Each cloud of rows lies close to a flat space through zero, with a little noise off it, and is much wider in some directions of that space than in others. After each cloud: how many dimensions does that space have?
(in the rows, 128 means zero)

[[127 133 124 127 116 123 134 128 133 133 134 128 141 121 127]
 [142 146 132 129  90 132 146 118 144 105 133 115 173 112 135]
 [ 84  78 106 119 105 169 120  87  82 115  87 170  91 105  94]
 [110 126 141 116 137 120 103 154 166 169 155 128 121 142 137]
 [124 138 129 137 111 125 114 133 134 141 139 133 123 120 127]
 [119 100 126 109 201 113 137 148 116 149 117 127 109 167 133]
 [114  99 119 110 124 147 125 103 118 126 114 144 129 129 108]
 [131 146 125 154  88 133  80 113 117 136 147 150  99 101 107]
 [113 101 142 113 111 163  82 103 137 130 128 156 108 133 112]
 [128 107 126 125 159 139 142 118 102 105  99 130 109 140 128]
 [132 147 111 142 154  90 136 159 121 158 144 119 120 128 133]
 [116 124 126 126 167 110 130 154 130 153 132 124 109 146 137]
 [149 153 116 132 122 102 144 131 135 139 149 117 170 120 127]
 [ 87  88 123 115 132 153 126 115 112 129 100 150  99 127 118]
 [179 185 132 153 134  85 135 154 145 133 166  99 161 128 144]
 [156 155 130 145 108 125 140 123 123 104 132 114 149 113 133]
 [121 131 127 136 129 128 129 134 117 128 124 129 115 123 131]]
 -> 6

[[151 108 157 142 105 132 182 196 155 152 105 139 115 172  98]
 [100 111 158 113 152 113 123 115 159 125 110 161 160 119 137]
 [120 138 130 157 105 139 138 142 120 133 131 126 120 131 114]
 [173  82 138  84 132 102  95 134 166 117 133 134 182 143 154]
 [ 84 178  83 147 105 144 167 127  52 148 130  99  61 126  95]
 [ 95 132 136 119 144 128 175 137 124 144 103 142  97 133 113]
 [ 97 187  89 159 133 135 139 130  61 147 107  90  76 135  85]
 [125 119 135 123 110 136 174 153 130 140 126 137 102 142 118]
 [130 118 120 114 117 113  94 118 128 121 138 125 161 125 142]
 [131 156 127 162 145 143 126 118 118 125 124 114 100 119 119]
 [127 143 137 176 104 144 126 141 125 127 132 126 127 128 116]
 [149 112 126 122 104 111 142 181 131 149 105 119 140 173 101]
 [141 114 153 160  98 126 139 184 151 142 106 135 151 159  99]
 [107  98 151  72 164 110 139 105 164 125 114 163 150 116 153]
 [171  95 107  72 124  98  82 124 135 117 146 112 175 140 151]
 [130  93 161 107 124 133 158 135 169 125 135 162 134 126 144]
 [111 112 125  74 168 105  89  77 140 112 131 141 169 102 163]]
 -> 6

[[125 110 122 140 126 126 133 125 126 110 109 131 136 130 137]
 [105 137 115 144  81 108 181 152 219  33 102  90  55 134  77]
 [130 113 142 116 141 133 103 121  84 149 128 146 163 133 154]
 [123 136 154  82 135 125  99 133  90 151 151 139 143 141 142]
 [108 141 129 107  95 106 156 150 177  72 119 107  78 144  98]
 [113  92 154 118 121 131 104 118  84  95 101 147 166 146 151]
 [130 110 123 122 138 127 116 121  98 143 116 140 154 130 155]
 [108 107 156 103 113 123 114 132 101  91 110 140 145 153 139]
 [113 106 125 130 111 117 141 133 136  81  95 126 123 140 133]
 [139 109 127 155 147 145 114 107 100 151 122 144 162 116 147]
 [108 135 129 116  97 111 155 146 171  69 115 109  87 140 102]
 [141 133 131 153 139 143 117 117 119 154 141 134 140 111 124]
 [139 160 131 116 141 132 122 132 132 175 168 122 117 116 115]
 [145 166 152 125 140 147 108 125 120 186 186 128 123 110 108]
 [140 140 100 134 139 124 145 129 146 160 139 120 117 120 128]
 [126 128 134 162 114 138 141 125 160  95 123 116 110 118 101]
 [110 122 117 129 102 112 157 141 167  68  99 114  95 142 114]]
 -> 4

[[147 123 138 134 104 129 143 147 128 134 111 123 125 146  96]
 [138  99 100 121 129 124 102 132  88  89 133 124 129 119  98]
 [147 115 141 107 149 153 127 133 126 103  98 124 142 149 136]
 [121 154 120 146 138 144 115 102 137  98 174 130 100 119 149]
 [ 89 147 132 122 180 144 120 114 136 103 159 140 134 112 156]
 [147 134 139 124  99 154 134 168 101 137 107 121 136 160  61]
 [114 161 145 119 154 171 153 133 137 133 120 121 137 147 140]
 [142 123 116 138 128 136 118 141  77 112 125 122 111 139  78]
 [138 117 136 125 143 102 105 106 138 114 129 135 140 112 158]
 [131 136 140 132 125 114 112 124 127 120 159 130 133 121 111]
 [151 117 153 138 134 100 118 121 128 110 142 129 124 131 113]
 [117 116 132 137 145 109 116 118 101  92 199 148 118 128 154]
 [127 130 142 128 139 135 140 142 126 105 140 123 127 137  98]
 [123 126 112 133 137 118 108 117 112 103 159 123 122 109 110]
 [127 149 126 141 116 150 131 136  93 143 155 127 102 151 111]
 [125 119 143 124 152 128 154 128 122 101 161 124 132 143 149]
 [120 115 136 116 147 142 130 131 112 130 153 130 113 146 130]]
 -> 11

[[130 129 132 112 153 126  98 106 178 120 122 123 134 123 122]
 [ 93 161  22  86 125  98 118 107 133 119  89 130 189 137 162]
 [138 108 148 121 115 126 121 141 140 123 171 104 124 106  93]
 [153 210 127  56 133 150 119  87 199 131 114 172 164 134 142]
 [110  88 162 185 129 141 105 175 121 138 139 101  93 122 141]
 [155 204 138 128 147 149 101  84 162 136 105 167 117 123 151]
 [188 174 195 124 145 157 140  77 155 129 139 187 100 123 106]
 [103 131 135 138 138 131 101 173 115 165 100  61 107 137 152]
 [115 109 103 115 135 114 152 158  84 149 133  93 131 146 126]
 [113 113 118 143 119 130 133 156  85 124 117  98 113 104 131]
 [126 136 109 132 114 100 107  95 155 122 138 138 157 137 121]
 [128 149 126  95  88 121 118 119 179 128 159 148 179 146 127]
 [100  67  92 120 146 118 148 151 149 120 137 156 163 173 148]
 [133 124 158 147  94 148 100 164 153 125 192 119 121  96 120]
 [117 125 146 217 141 150  66 148 144 136 139 130  84 109 164]
 [107  74 130 169 110 123 143 159  86 114 130 116 113 121 130]
 [137 111 174 100  80 128 139 126 175 116 173 154 165 150 103]]
 -> 9

[[ 99  82 118 156 133 152  65 148 125 145 120  78 202 162 124]
 [ 71 117 201 129 120 134  68 193 131 145 186 115 106 104  83]
 [127 134 160 168 106 178 132 144  88 157  85 158 127  98 142]
 [152 119  94  60 116  98 158 106 138  95 108 117 127 149 146]
 [123 155  95  81 148 136 142  85 130 111 130 166 121 101 135]
 [154 109 102 187 186 125 114  78 150 120 124 102 174 140 174]
 [110 110 106  80 123 130 141 122 120 129 113 112 157 129 117]
 [128 178  99 110 129 142 137 102 119 112 129 172 126 123 120]
 [180 114 156 112 156 105 120 144 115 104 159 144 101 152 119]
 [100  91 198 160 120 165 112 160 142 186 101 113 156  97 131]
 [125 129 116 125 100 132 173  80 108 149 112 193  84 104 126]
 [131 114 156 174 141 121 131 136 126 136 142 117 137 142 118]
 [114 127 100 188 116 143 108 198 136 126 127  98 132 190 116]
 [178 149  97 144 143  88 144 139 131 101 158 120 100 173 116]
 [113 174 164  76  76 145 110 164 106 113 127 162 108 118 104]
 [118 145 132  39 105  98 141 127  93  76 159 149  98 133  96]
 [154  87 109 227 145 122  96 149 147 149 128  88 124 164 157]]
 -> 12

[[128 136 171 112 151 121 148 119 140 121 137 129 119 145 140]
 [122 120 164 107 154  98 145 102 125 143 144 138 131 147 138]
 [117 125 152 143 162 117 123 112 141 111 135 125 145 135 144]
 [164 122  51  55  48 123 211 168  77 194 118 148 128  80  74]
 [120 146 153 129 141 132 138 125 130 129 132 145 124 128 133]
 [106 125 212 140 213  95 154  93 162 119 170 144 117 174 151]
 [145 133  48 161  53 175  72 155 116  89  99  95 139  80 117]
 [ 95 128 224 201 214 138  40  70 175  67 139 105 127 180 174]
 [142 130  29 107  43 153 130 179  77 150 101 120 114  71  98]
 [146 128 102 133 101 129 120 143 127 134 129 128 111 113 131]
 [ 78 118 231 186 221 127  74  72 173  99 133 103 126 181 179]
 [150 123  80 148  70 161  85 165 108 107  98 101 136  78 134]
 [151 129  99 123 110 125 151 144 112 143 123 140 123 111 113]
 [157 138  21 141  18 190  68 184 105  96  91  96 160  72 108]
 [127 122 160 139 137 114 117 127 138 131 130 116 116 126 133]
 [147 127 106 121 116 141 111 136 124 127 138 125 128 123 116]
 [133 121 152 155 134 139  89 123 154  96 130  98 134 144 144]]
 -> 2

[[ 86 130  68 159 104 105 138 197  67 142  70  77  67 156  51]
 [118 207 185 110  83  89 112 141 119  89 202 122 127  97 133]
 [116 150 113 154 110  88 135 171  72 145 113  88  91 150  91]
 [ 89 175 126 109 123 141 139 134 139  94 139 116 117  98  83]
 [123 109 148 123 111 114 112 127 124 121 152 141 157 117 141]
 [114  63 108 121 185 174 129 110 166 118  94 154 164  98  97]
 [141  97 113 135 118 122 120 137 115 144 111 130 122 153 147]
 [ 96 138 115 152  98  79 118 200  63 122 113  90  94 131  66]
 [134 137 153 109  84 119 100 141 134  99 159 150 126 120 157]
 [129 120 153 106 117 140 131  74 162 125 172 155 179 119 177]
 [123 110 153 107 127 139 111 111 154 101 154 156 165 100 140]
 [111 187 113 149 131 104 151 163  89 135 112  79  80 135  76]
 [138 105 179 106 141 135  95 121 160  85 165 171 177  78 136]
 [125 174 166 121  96  94 114 147 110 103 173 122 126 109 129]
 [ 84  79  70 132  88 132 137 133 109 147  97 121 124 164 122]
 [121  70 110 141  86 102 120 120 101 160 133 132 152 167 168]
 [133 146 128 147 168 121 146 127 118 147 114 110 127 123  98]]
 -> 6

[[120 117  77 152 103 118  85 133  71 124 159 115 117 135 168]
 [135 110 140 143  85 110 149 145 133 123 164 155 137 119  99]
 [132 133 100 118 135 139 119 149  85 158 135 117 100 113 124]
 [128 145 151 127 149 116 138 100 144 116 101 141 126 146 130]
 [110 153 102 139 120 122 105 116 110 121 132 135 140 144 126]
 [126 103 155 132 105 116 163 133 133 112 142 132 152 116 100]
 [117 113 119 107 133 155 116 152 133 120 116  85 138 108 126]
 [127 129  76 141 118 137  93 139  78 154 156 116 112 125 162]
 [130 122  99 137 110 124 108 146  95 136 151 126 110 123 137]
 [ 94 173  61 140 152 146  41  92 112 118 107 100 141 168 200]
 [100 166 112 142 150 136  80  76 168  99  97 121 166 173 181]
 [143  58 180  83 142 147 212 173  95 140 117  69 126  59  71]
 [105 176 134 173 118 110  76  56 240  72 116 178 190 205 184]
 [117 183  94 131 139 130  87 115 131 137 118 152 116 154 133]
 [120 150 132 122 140 139 121 116 164 123 112 133 144 139 126]
 [132 101 172  90 160 147 179 141 134 128  93  89 134  94  95]
 [141 145 153 143 136  89 128  99 148 105 111 170  99 163 139]]
 -> 7

[[100 192 107  88 160 112 164  73 128 129 124 126 121 183 132]
 [137 123 142 121 134 137 117 129 137 129 133 130 128 122 131]
 [122 119 135 142 122 127 122 142 117 137 114 116 120 121 103]
 [151  94 153 138 130 149 100 152 139 130 127 130 134  93 122]
 [108 114  86 153 108 118 150 157 107 119 109 145 149 131 126]
 [144 149 169  98 154 139 111  93 148 143 146 108  98 130 125]
 [139  94 128 138 131 144 115 150 133 118 128 146 151 104 128]
 [ 97 215 100  94 133  92 170  55 129 137 143 110  93 193 147]
 [121 158 113  97 150 121 147  88 139 123 140 137 129 159 147]
 [143 186 184  86 155 132 108  60 159 153 159  88  73 149 132]
 [137 129 136 134 121 127 113 126 135 129 139 121 114 121 132]
 [119 149  69 141 100 102 158 108 128 105 154 142 130 151 170]
 [133  53 126 196  86 143 108 218 100 125  98 133 156  76 100]
 [109 133 107 159  96 108 141 150 108 137 114 117 118 134 115]
 [105 175  86 113 124 101 168  88 126 123 138 125 119 171 152]
 [138 134 108 116 132 123 135 107 143 109 159 146 138 137 165]
 [135 100 110 128 133 137 127 144 133 109 133 156 157 117 144]]
 -> 4

[[110 181 123 120 121 112 123 111 130 123 118 145 112 138 136]
 [ 99 139 145 128 160 109 123 105 124 123 101 151 144 147 117]
 [164 137  95 102 114 147 159 109 133 110 117 125  95 144 152]
 [122 139 160 147 112 115 118 152 119 138 138 126 114 127 138]
 [107 193 125 136 138 130 130 118 122 120 127 121 133 127 126]
 [ 95  70 175 110 123 148 139 149  79 127 104 141 148 167 131]
 [126 125 151 150 133 124 106 103 131 115 107 133 137 140 136]
 [183 140 139 123 100 138 130  95 166  78 116 125 146 134 132]
 [123 140 176 115 120 119 146 131 107 112 113 135 115 169 147]
 [180 125 129 126 110 139 107 141 140 136 158  85 127  93 122]
 [110 117 126 122 114 119 140 147 135 133 152 134 130 127 127]
 [169 128  99 134  98 168 118 126 133 121 122 110 123 105 133]
 [160 113 133  89  70 170 116 159 111 130 130 113 139 112 116]
 [208 116 102 133 116 142 149 114 174  97 157  91 121 112 140]
 [124  65 129 139 119 102  71 133 147 163 169 106 136  93 128]
 [137  86 164 118 151 119 119 142 120 139 105 144 155 134  98]
 [121 173 107 168  96 156  95 122 119 128 108 131 122 104 136]]
 -> 10

[[139 123 133 128 142 134 130 123 125 135 137 132 129 104 125]
 [130 181 143 134  93 141 107  87 195  79 121 128 169 169 143]
 [120 121 113 134 124 111 127 136 110 131 118 124 111 141 131]
 [118 131 125 130 119 124 120 131 130 121 122 130 122 147 133]
 [ 99 128  92 140  94  69 110 141  92 112 105 110  86 207 145]
 [133 135 133 128 134 136 124 125 142 121 128 127 141 120 128]
 [120 142 119 134 108 120 119 127 137 113 125 120 124 158 137]
 [105 141 109 141  94  79 105 135 109  99 101 108 110 201 147]
 [143 111 141 121 156 151 141 132 124 155 135 136 135  80 120]
 [139 127 138 127 137 142 128 120 141 137 135 130 145 108 129]
 [128 121 126 123 124 124 132 133 116 134 126 126 123 125 125]
 [121 123 123 126 118 120 131 135 115 135 126 124 121 133 133]
 [120 128 121 128 117 117 127 124 127 119 122 118 127 153 140]
 [109 136 110 132 107  98 116 139 104 114 112 111 108 179 140]
 [130 126 128 125 132 125 128 122 127 131 126 129 129 127 129]
 [132 146 137 132 114 137 116 112 157 111 129 131 150 142 134]
 [157 120 155 116 168 185 149 117 147 152 152 145 155  46 116]]
 -> 2

[[ 84  78  90 175 131 103 186 142 126 128 101  93 148 156 190]
 [140 129 170 113  61 169 100 120 119 141 166 121 124  73 103]
 [ 82 168 163 103  88 108  82 176 148  67 169 229 192 171 107]
 [108 122 109 138 119  99 102 192 148 157  98 172 144 175 114]
 [120 204 147  98 107 121  91 106 143  78 194 204 170 112  98]
 [118  99 109 159 154 143 147 111 141 162 126 100 123 134 124]
 [135 107 193 110  86 158  67 200 133 153 146 175 121 120  96]
 [157  90 128 149 113 139 129 136 158 149  77 100 105 129 128]
 [128 128 147 112 158 142 124 135 124 118 157 157 121 113  82]
 [ 91 103 180  52 164 144  72 177 103 115 158 184 186 184 103]
 [121  90 146 126  85 124  79 216 159 165  91 176 145 163  93]
 [ 78 113 222  99  74 174 123 149 119  23 197 173 156 127  67]
 [149 144 175 106  93 174 125  77 127  82 174 121 117  70  84]
 [ 93 183 150 134 133 109 103 169 141  96 206 233 155 127 112]
 [118 148 138 158 125 130 146 120 132 100 146 129 105 129 132]
 [196  88 176 118  97 203 119  78 137 151 130  64  83  46 101]
 [164 188  94  96 114 120 105  69 112 163 131 106 131  96 132]]
 -> 10
